There are 10 hidden switches. A switch that is on adds its own fixed numbers to the row, and there is some noise. The rows also spread widely along 13 directions, which tell nothing about the answers.
In the rows, 128 means zero.
Some rows, each with its switches (1 for on, 0 for off) after it:
[127 112 143 104  76 135 129 143 121  89 124  99  71 135 152 149 107 196
 149 126 148 166 107 116 126 156  86 162 143 130  92 153 139  86 200]
1 0 0 0 0 0 1 0 1 0
[117 125 150 133  54 141  76 131 130 133 106 128 103 118 172 184 114 193
 103 132 123 157  75 100 140  97 133 162 162 117  84 138 116 129 170]
1 0 1 1 0 0 1 1 1 1
[147 126 165 140 119 147  95 131 125 111 143 165 166 111 117 123 139 142
 103  64 113 137 102  82 159  75 165 104 150  94 107 101 154 166 116]
1 0 0 0 0 1 1 0 0 0
[122 101 174 125  98 125 119 153 159 132 142 145 120 147 143 127 130 152
 127 153 106 117  88 124 118 127 118 126 117 130  94 115 110 147 145]
1 0 0 0 1 1 1 1 0 0
[ 75 124 126  66 119 130 114 145 124 152 116 133 108 122 169 154 104  96
 124 139 136  82 139 172  57 192 113 191 133 194  69  65 145 150 198]
1 0 0 0 1 1 1 0 0 1
[122 104 153  98 101 115 138 170 108  90 142 172 103 145 139 119 126 163
 126 126 146 157  83  96 127 128 195 100 157 108  73 144  92 113 113]
1 1 0 0 0 1 1 1 0 0
[122 132 135 148 120 170 132 144 165 108 119 138 175 134 115 131 132 145
  88 125 113 152 102 138 129 115 124 117 128 135 105  99 145 165 152]
1 0 0 0 0 1 1 1 0 0
[ 92 149 120 107 136 110  99 119  89 142 147 147 135 124 155 171 122  78
 136 101 138  75 151 131 139 133 187 165 175 155 109 117 112 109 120]
0 0 0 0 0 0 1 0 0 0
[114 147 106 125 126 117 142  97 148 100 125  92 201 107  87 158 116 116
 154 122 150 134 134 158 158 129 168 143 127 152 127 132 156 125 185]
1 0 0 1 0 1 1 0 0 0
[118 119 150 140  85 147 135 101 196  98 123  62 130 128 106 151 114 142
 155 151 130 169 117 153 172 120 113 147 126 147 102 149 161 141 212]
1 1 1 0 1 1 1 0 0 0
[154 142 130 132 103  58 126 101  98 119 129 120 168 126  97 155 117 171
 138 156 137  87  83 138 122 130 127  93 133 103 163 122 126 117 131]
0 0 0 0 0 0 0 1 0 0
[ 97 143 121 139 126 153 105 183  99 106 108 174 196 137 145 153 133 173
 116  93 123 122 120 110 127 119 158 189 101 127 110 124 133 102 155]
1 0 0 0 0 0 1 0 0 1
[159 132 145 146 135 101 163 150  99  70 149 160 209 144  84 130 123 166
 155  97 129 114  78 120 150 121 171  71 143  94 140 127 136 102 117]
0 0 1 0 0 1 1 0 1 0
[100 138 146 121  96 100 121 150 109 127 130 155 149 142 148 145 110 146
 126 158 114  94  94 129 115 126 141 160 131 127  81 110 121 149 140]
1 1 0 1 0 1 1 0 0 0
[177 119  66 144  42  63 120 108 166  80 128 108 202 128  99 131 135 204
 128 164  93 138 100 105 171 116 109 124 116  91 134 171  82 129 144]
1 0 0 0 1 0 0 1 0 0
[111 106 120 108  77 128 117 141 166 130 115  95 109 122 164 156 122 154
 171 162 123 133 114 148 152 165  83 220 109 151  99 188  91 117 190]
0 0 1 0 1 1 0 0 0 1
[168 128 199 122 118 136 148 120 113 103 150 102  92 119 109 138  98 117
 140  99 134 132  79 159 149 142  84  76 183 109 110 115 159 151 142]
0 1 0 0 0 1 0 0 0 1
[126 132 187  96 116  95  98  77 115 180 120 107  97  89 121 145 100 109
 133 139 152  89  84 153 113 124 108 123 145 132 120  95 173 197 152]
1 0 0 0 0 1 0 0 1 0
[104 124 145 124 145 117 175 153 139 106 139 120 162 160 112 128  99 111
 170 163 128  92 113 180 109 162 127 137 107 156 117 122 134 125 158]
0 0 1 1 0 0 1 1 0 0
[131  78 188 105 107 129 118 137 174 126 148 129 106 128 131 107 122 137
 152 128 105 116  98 125 111 141  91 132 108 132  92 103 141 176 167]
1 0 1 0 0 1 1 1 0 0
[112 170 149 148  98 135  96  67 143 165 104  61 157  90 116 209 106 134
 130 143 147 121  90 171 163 108 107 175 140 151 145 137 166 146 201]
1 0 0 1 0 1 0 1 1 0
[149 120 112 112 120 137 130 138 129  96 112 144 165 115 105  99 121 151
 105 106 136 144  96 126 113 127 125 106 136 118 115 107 150 174 136]
0 0 0 0 0 0 1 1 1 0
[101 134 154 118 132 159 113 181  95 113 131 187 138 141 158 117 113 109
 117  85 116 124 115 114 162 111 170 169 155 111  66 138 123 160  95]
0 0 0 0 0 1 1 0 0 1
[150 109 130 104 118 129 157 162 110  60 135 130 147 126 113  97 116 162
 173  94 149 153 100 119 155 150 126 145 130 105 106 180 132 116 141]
0 0 1 0 0 1 1 0 0 0
[145 105  61  83 104 119 128 141 130  81 125 138 158 104 127 111 140 153
 118  97 139 149 132 111 108 162 134 144 136 140 105 130 112 125 157]
1 0 0 0 0 0 1 0 0 0
[ 98 134 120  78 104  99 116 135  86 112  96 127 122 122 140 146  82 155
 142 133 158 104 106 148  85 169 125 176 140 140  93 109 160 137 186]
0 0 1 0 0 0 1 1 1 1
[ 98 134 195 122 107 134 119 134 119 128 142 122  96 137 146 155 102 109
 148 130 140 122 103 133 160 105 164 150 160 132  71 136 140 137 151]
1 1 0 1 1 1 1 0 0 0

New rows. What belongs after each?
[ 80 139 145 144 111 135  99 122 147 154 121 134 135 140 147 184 126 133
 112 151 124 120 114 131 138 104 175 149 138 156 110 117 115 123 151]
1 0 0 0 0 0 1 1 1 0
[101 129 199 138 137 179 124 163 131 133 133 134 121 143 143 174 127 129
 128 109 138 130 104 149 124 129 145 129 132 154 105  99 147  99 176]
1 0 0 0 1 1 1 0 0 1
[104 123 121 148  86 107 126 152 154 131 158 154 151 162 165 179 146 147
 131 174  94 114 103 121 149 127 174 141 146 141 101 151  36  87 118]
0 0 0 1 0 1 1 1 0 0
[101 154 104  92 104 112 130 146  86  80 108 134 176 119 126 152  81 147
 147 106 153 135 107 138 146 140 174 188 149 127  76 149 148 125 170]
1 0 0 1 0 1 1 1 1 1
[104 128 151 114 136 103 119 160 109 137 147 170 160 158 145 124 108 108
 143 126  93  41 127 136  98 141 123 153 121 142  98  75 140 151 134]
0 0 0 0 1 0 1 0 1 0
[ 91 115 143 116 115 118 131 158 140 155 126 149 124 149 160 155 123 139
 127 180 123 100  94 148  82 145 141 149 114 165  98 109  94 122 151]
1 0 0 1 0 0 1 1 1 0
[128  83 171  89 120 159 122 145 155 117 125 145 101 110 132 104 127 145
 127 100 146 161  93 115 100 136 142 116 134 136  84 108 151 163 163]
1 0 1 0 0 1 1 1 1 0
[119 141 108 101  76 135 112 133 106  88  95 125 137 115 135 142 105 178
  97 120 156 154  90 123 111 136 134 156 164 124  79 117 162 151 181]
1 1 1 0 1 1 1 1 0 0
[ 94 128 169 160 104  90 118 141 140 170 110 156 158 165 134 147 120 162
 122 215 102  69  69 139 100  95 134 129  87 125 121  98 117 160 132]
1 0 1 0 1 0 1 0 1 0
[103 159 113 140 106 166 103 130 130  89  82 112 184 125 113 140 100 180
 102 105 136 153 129 127 131 105 118 181 117 131 109 102 215 156 208]
0 0 0 0 1 0 1 1 1 0
[115 143  97  92  87  59 130 118  95 130 116 116 125 134 136 132  92 128
 133 187 140  81 105 159 106 156 111 158 141 136  96 129 117 156 142]
1 0 0 0 1 0 1 0 0 0
[ 92 127 153 106 109  98 121 130 110 101 158 153  97 154 144 158 108 125
 137 126 140 125 132 110 132 133 213 113 183 132  75 111 115  97 133]
0 0 0 0 0 1 1 1 0 0
[ 93 113 193 124 126 116  98 130 147 165 116 143 133 129 121 147 125 126
 135 152 131 103 104 136 112 103 180 123  93 137 117  99 138 154 153]
1 1 0 0 1 0 0 1 0 1
[118 148 125 141 103 106 113 134 121 111 143 156 185 144 127 158 125 142
 108 126 106 102 106 118 145 114 167 126 153 120 107 106 113 130 123]
1 0 0 0 0 1 1 1 0 0
[107 147 150 119 118 125 136 134 120 148 131 113 142 132 141 185 107  90
 143 150 137  84  78 193 142 154 134 151 165 163 107 139  99 127 148]
1 1 1 0 1 1 1 1 0 1
[133 131 138 145  87 127 142 122 147 107  96  81 163 112  95 162 119 185
 160 166 171 185  71 150 178 103 148 143 100 116 135 199 124 109 186]
1 0 0 1 1 1 1 0 0 1
[116 127 101 112  93  95 105 133 129 138 129 145 187 114 147 158 129 138
 131 142 112  83  96 133 116 140 136 176 130 142 109 125  93 142 145]
1 0 1 1 0 1 1 1 0 0
[109 124 196 169 117 138 108 160 149 109 153 144 162 168 135 146 123 157
 153 105  72  88 132  99 152  99 126 158  97 117 109 100 162 110 167]
1 0 1 0 1 0 0 0 0 0
[ 80 109 180 162  96 133 140 165 184  96 121 160 125 195 120 122 125 184
 102 196 108 176 112 102 117  78 207  83 100 120  69  94 133 135 151]
1 1 0 0 1 0 1 1 0 0
[ 91 130 135 107 112 123 165 177 113  89 108 144 138 163 133 118  96 161
 126 170 136 119  99 154  76 163 123 149 116 145  70  94 159 146 179]
1 1 1 0 1 1 1 0 0 0
[138  92 149 136  99  88 150 154 169  83 169 146 164 170 111 126 137 160
 175 149 103 127 109 109 161 126 172 100 113 110 112 152  79  92 132]
0 0 0 0 1 1 1 1 0 0
[141 123  81 109 104 106 142  93 161  80 137  86 150 115  98 148 119 131
 149 119 143 159 144 140 163 151 155 120 156 148 124 154 122 102 173]
0 0 0 0 0 0 0 1 1 0
[135 121 162 145 128 126 124 130 152 162 106 137 178 108 103 137 140 147
 122 161 127 120  69 151 129 105 127 110  83 117 147 126 121 172 129]
1 0 0 0 0 1 0 0 0 1
[125 149  71 109 116 102 166 174  67  69 103 179 161 152 127 103 104 177
  85 145 146 144 101 121  97 148 165 112 156 107  86 124 121 133 100]
0 0 0 0 0 0 0 0 1 0
[166 142 152 176  58 143 116 147 132  73 142 126 162 147 131 169 123 198
 122 107  91 162  65 105 219  93 105 126 173  72 110 180  97 109 129]
0 1 0 0 0 1 1 1 0 1
[142 105 160  97 110 104 116 121 127 122 145 128 136 111 126 128 114 127
 149 111 127  88 104 132  90 149 108 123 138 137 108  75 161 156 176]
0 0 1 1 1 1 1 0 0 0
[135 114 108  79 138 128 152 144 121 134  98 113 139 104 117  87 108  95
 142 144 158 112  98 190 104 172  83 152 110 148 115 146 130 192 141]
0 0 0 0 1 0 1 0 0 1
[123 171 177 151 137 180 145 175  63 118 103 138 140 143 135 137  98 143
 109 113 152 122  56 158 152 104 105 145 154 112 106 149 161 143 122]
1 1 0 0 1 0 1 0 1 0
[116 139 100  99 139 125 137 145 106 107 119 116 183 112 114 141 107 104
 168 103 152 105 122 170 154 160 139 188 121 147 124 172 119 116 151]
1 0 0 0 0 0 1 1 0 1
[109 131 181 148 142 128 163 145 130 107 134 101 151 159 108 149 103 141
 198 145 138 107 104 162 158 133 115 152  99 134 139 162 151  93 169]
0 0 1 0 0 0 1 0 1 0
[120 141 138 119  83 100 116  69 145 121 133  51  96 113 116 197  99 114
 161 140 150 144 127 162 186 137 136 142 171 145 121 167 123  98 187]
1 0 0 0 0 0 0 1 0 1
[116 171 128 135 125 142 102 114  85 166  74 121 190  84 121 187 124 169
 106 139 184 116  50 161 108 113 136 158 127 137 165 129 155 143 163]
0 0 0 1 0 1 1 1 1 0
[125 114 160 118  74 140  74 124 132 127 142 129  78 123 171 161 130 162
 110  99 111 130 125  88 125 121 104 155 161 130  90 100 135 120 172]
1 0 0 0 0 0 1 0 0 0
[142 132 165 134  98 132 121 126 122 129 131  84 146 117 132 195 121 176
 175 120 144  99  73 152 136 154  70 165 125 146 152 145 142  74 212]
1 0 1 0 1 1 1 0 1 0
[101  79 131  83 134  96 126 160 157 124 135 157 164 124 120 104 136 119
 181 131 126 106 137 127 115 146 177 164  66 147 103 139 101 138 150]
1 1 0 0 0 0 1 0 0 1
[102 117 202 140 114 166 134 140 154 132 115  76  79 146 139 147 108 164
 167 161 138 138 110 158 126 140  50 172  86 146 123 139 171 118 210]
0 0 0 0 0 0 1 0 0 0
[134 123 136 112  71 113 146 184 104  26 165 140 111 187 149 127  82 164
 144  96  93 137 127 105 160 155 119 142 181 104  40 137 121  86 158]
1 0 0 0 1 0 1 1 0 1
[123 128 189 142 101 115 131 137 136 105 146 123 129 155 118 153 104 165
 156 135 118 129  84 124 164 110 132 123 134 108 105 139 138 120 152]
1 0 0 0 0 1 1 1 1 0
[126 126 198 109 125 180 107 118 122 102 120  98 108  93 115 141  92 127
 156  43 159 162 107 130 170 113 127 158 156 123  94 131 215 154 197]
1 0 1 0 0 1 1 0 1 1
[144 122 134 114 128 149 162 169 125  93 141 148 147 142 128 115 116 128
 117 113 123 132  79 149 130 152 115 111 156 131  92 130 112 146 119]
1 0 0 0 0 1 1 1 1 0
[122 122 151 119  70 105  89 120 116 154 124 138  98 123 165 159 130 155
 122 158 132 110  72 114 135 112 138 149 164 116  99 144  96 147 130]
0 1 1 0 1 1 1 0 0 0
[ 98 120 142 136 136 125 120 134 168 163 121 127 172 130 127 133 132 110
 142 161 105  79 116 158 122 129 117 170  78 155 132 124 120 164 146]
1 0 1 0 0 0 0 1 0 0
[ 95 125 150  82 151 110 158 159  95  87 130 149 135 136 118 106  87 119
 169 108 152 111 124 137 113 161 170 155 127 134  77 119 172 135 156]
1 0 1 0 0 1 0 0 1 0
[166  84 172 142 124 111 143 116 188 131 153  99 186 107  79 148 162 166
 197 130 132 132  78 134 160 119 126  94  73 129 182 163 107  95 171]
1 0 0 0 0 1 1 0 1 0
[113 171 129 113 105 130 110 106  58 132  96  92 107  96 139 188 100 149
 119 124 200 139  88 147 130 126 140 160 177 136 123 151 154 106 168]
1 0 0 1 0 0 1 0 0 0
[155 152 155 141 110 122 116 118  91  96 131 105 152 117 106 139 106 156
 146  84 137 124  99 116 188 102 105 147 141  88 131 163 165 128 140]
1 0 0 0 0 0 0 0 0 0
[124  91 167  89 109 126 103 112 147 135 135 132  84  98 129 119 137 121
 146 113 157 156 110 106 139 113 171 121 143 126  98 140 125 159 138]
0 1 0 0 0 1 1 0 0 0
[ 96 122 147 115  97  88 135 113 152 123 125 115 129 141 122 159 103 135
 138 179 126 113 112 158 101 147 145 119 132 148  94  84 139 144 180]
1 0 1 0 0 1 1 0 0 1
[135 116 129 149  89 167  89 151 161 137  98 162 185 106 146 142 157 202
  68 128 101 141  73 101  90 109 107 144 110 124 121  85 136 172 161]
0 1 1 1 0 1 0 1 0 0
[108 139 157 143  92 139 112 137 124 127 112 138 131 129 138 153 128 173
 111 147 137 151  80 116 148  93 150 141 134 111 101 142 128 142 141]
1 1 0 0 0 1 1 0 0 0
[123  74 115  93 125 104 136 116 215 103 163 125 167 123 101 118 131  75
 173 107 100 126 153 140 156 145 186 114 123 163  97 129  95 145 153]
1 0 1 0 0 0 1 1 1 1
[ 76 151  87 107 133  93 174 182 102  85 115 172 200 170 121 116  94 137
 145 169 134 108 109 155 130 153 188 175 110 135  76 155 105 131 120]
1 0 0 0 0 1 1 1 1 0
[105 131 125 104  90 128 147 129 127  92  98 112  97 136 124 118  89 160
 129 166 165 180 105 138 137 128 149 138 150 125  73 149 154 156 164]
0 0 0 0 1 1 1 0 1 0
[ 97 105 171 129 139 165 173 190 149  94 136 135 108 174 131 126 127 140
 149 147 148 161 107 146 125 140 169 114 114 154  90 149 110  86 154]
1 1 0 0 1 0 1 1 0 0
[121 131 131 164 106 132 149 155 160 121 109 132 178 153 121 154 120 169
 119 176 102 131  76 156 140 123 116 129 106 127 125 145 102 131 142]
1 0 1 0 0 0 0 1 1 1
[128 142  75 147 121 163 141 146 146 103 102 108 213 112 123 134 128 147
 144 119 125 143 114 149 177 128 108 207 104 139 133 194 123 132 156]
0 0 1 1 0 0 0 0 1 0
[130 107 144 119  86 139 100 135 150 148 118 121 123 115 156 159 124 157
 132 129 117 121  79 137 133 135  90 165 132 138 111 148 100 140 163]
1 0 1 0 0 0 1 1 1 1
[149 117 106 119 104 110 135 139 152 102 114 127 202 123  98 109 114 155
 123 137 102 112 100 151 112 144  78 132  92 123 125 106 139 179 161]
1 0 0 0 0 0 1 1 0 1
[136 140 112 146 128 129 112 113 130 118 123 143 210 104 102 154 150 138
 121  99 141 131 101 120 161  96 188 117 141 120 150 136 124 132 124]
0 0 1 0 0 1 1 0 0 0
[120 133  89 110  87  85 156 127 122  69 115 115 144 144 109 102  88 152
 139 168 134 152 124 132 143 130 139 143 135 111  81 152 136 158 146]
0 0 0 1 0 0 1 0 0 0
[100 151 173 128 128  93 144 121 118 159 112  92 149 131 109 158  87 109
 181 190 148  82  76 200 165 138 112 173  96 129 136 182 121 149 143]
1 0 0 0 0 1 0 1 0 1
[126 135 144 152 131 165 160 139 145 110 138 124 124 150 125 170 133 133
 106 136 138 159  99 153 138 133 161  75 174 153 122 126 104  93 136]
0 1 0 0 0 0 0 1 1 0
[106 137 109  86 129  86 140 101 115 121 103 105 150 101  97 137 110 132
 145 155 179 124 122 162  97 158 159 139 112 149 125 118 160 140 180]
1 0 0 0 0 1 0 0 0 0
[147  94 101  85  62  64 121 103 167  77 136 112 171 104  98 132 112 165
 171 128 124 150 111 115 152 141 161 128 132 116  96 144 113 142 182]
0 1 0 1 0 1 1 1 1 1
[137 128 167 105 134 130 136 160  76 104 153 144 121 124 138 156 107 115
 156  70 154 120  94 130 148 136 168 121 175 127  99 145 117  85 132]
1 0 0 1 0 0 1 0 1 1
[136 140 155 142 101  97 108 108 114 123 146 104 154 123 117 191 119 145
 168 114 130 103 104 135 174 116 138 134 140 120 146 147 120  81 159]
1 0 0 0 0 0 1 0 0 1
[143 171 231 174 137 176 139 132  82 120 125  88 121 131 110 172  99 152
 152 104 166 136  51 159 197  92  87 127 150  96 147 172 179 111 148]
1 0 0 0 0 1 1 0 0 0
[142 105 179 113 127  87 145 142 145 160 138 116 155 123 116 129 112 117
 199 163 116  71  58 178 154 151  80 153  80 123 141 183  85 153 128]
1 0 0 0 0 1 0 1 1 1
[109 169 165 132 106 143 128 145  88 136 108 125 127 138 144 158  81 124
 104 149 130 104  59 179 141 130  87 158 166 122  85 128 142 179 133]
1 1 0 0 0 1 1 1 0 1
[117 167 147 141  92 130 129 147  97 101 124 123 156 149 141 183  89 152
 106 132 116 108  96 154 122 136 109 143 167 134  86  81 160 121 181]
1 0 0 1 1 1 1 0 0 1
[152 142 132 164 125 122 151 159 100 106 135 144 170 148 120 148 142 171
 134 137 131 126  80 127 160 118 137 108 130 102 153 175  84  81  97]
0 0 0 0 0 0 0 0 0 0
[165  81 154 102 135 129 138 138 141 113 127 132 145  91  87 106 144 149
 170  93 172 173  79 119 155 112 177  86 105 110 143 182 109 121 131]
1 0 0 0 0 0 1 0 1 1
[ 86 137 160  82 131 117 110 136  76  95 122 140 115 116 129 123  93 126
 164  83 168 124 141 109 141 131 187 184 139 117  80 134 186 136 159]
0 1 0 0 0 1 0 0 0 0
[ 90 132 136 123 174 180 149 168 130 120 100 157 169 136 113 113 126 108
 109 118 153 134 123 156  96 124 179 126 110 163 105  90 170 160 149]
0 1 0 0 1 0 1 0 1 0
[110 115 189 137 139 150 120 143 148 151 138 129 137 125 128 152 143 128
 156 125 136 115 102 136 139 117 138 143 100 144 131 131 128 120 154]
1 0 0 0 0 1 1 0 0 0
[129 131 128 150 136 113 150 155 128 107 131 144 200 143 100 142 135 136
 145 133 129 123 107 141 161 114 186 110 107 120 137 156  96  97 121]
1 0 0 0 1 0 0 0 0 1
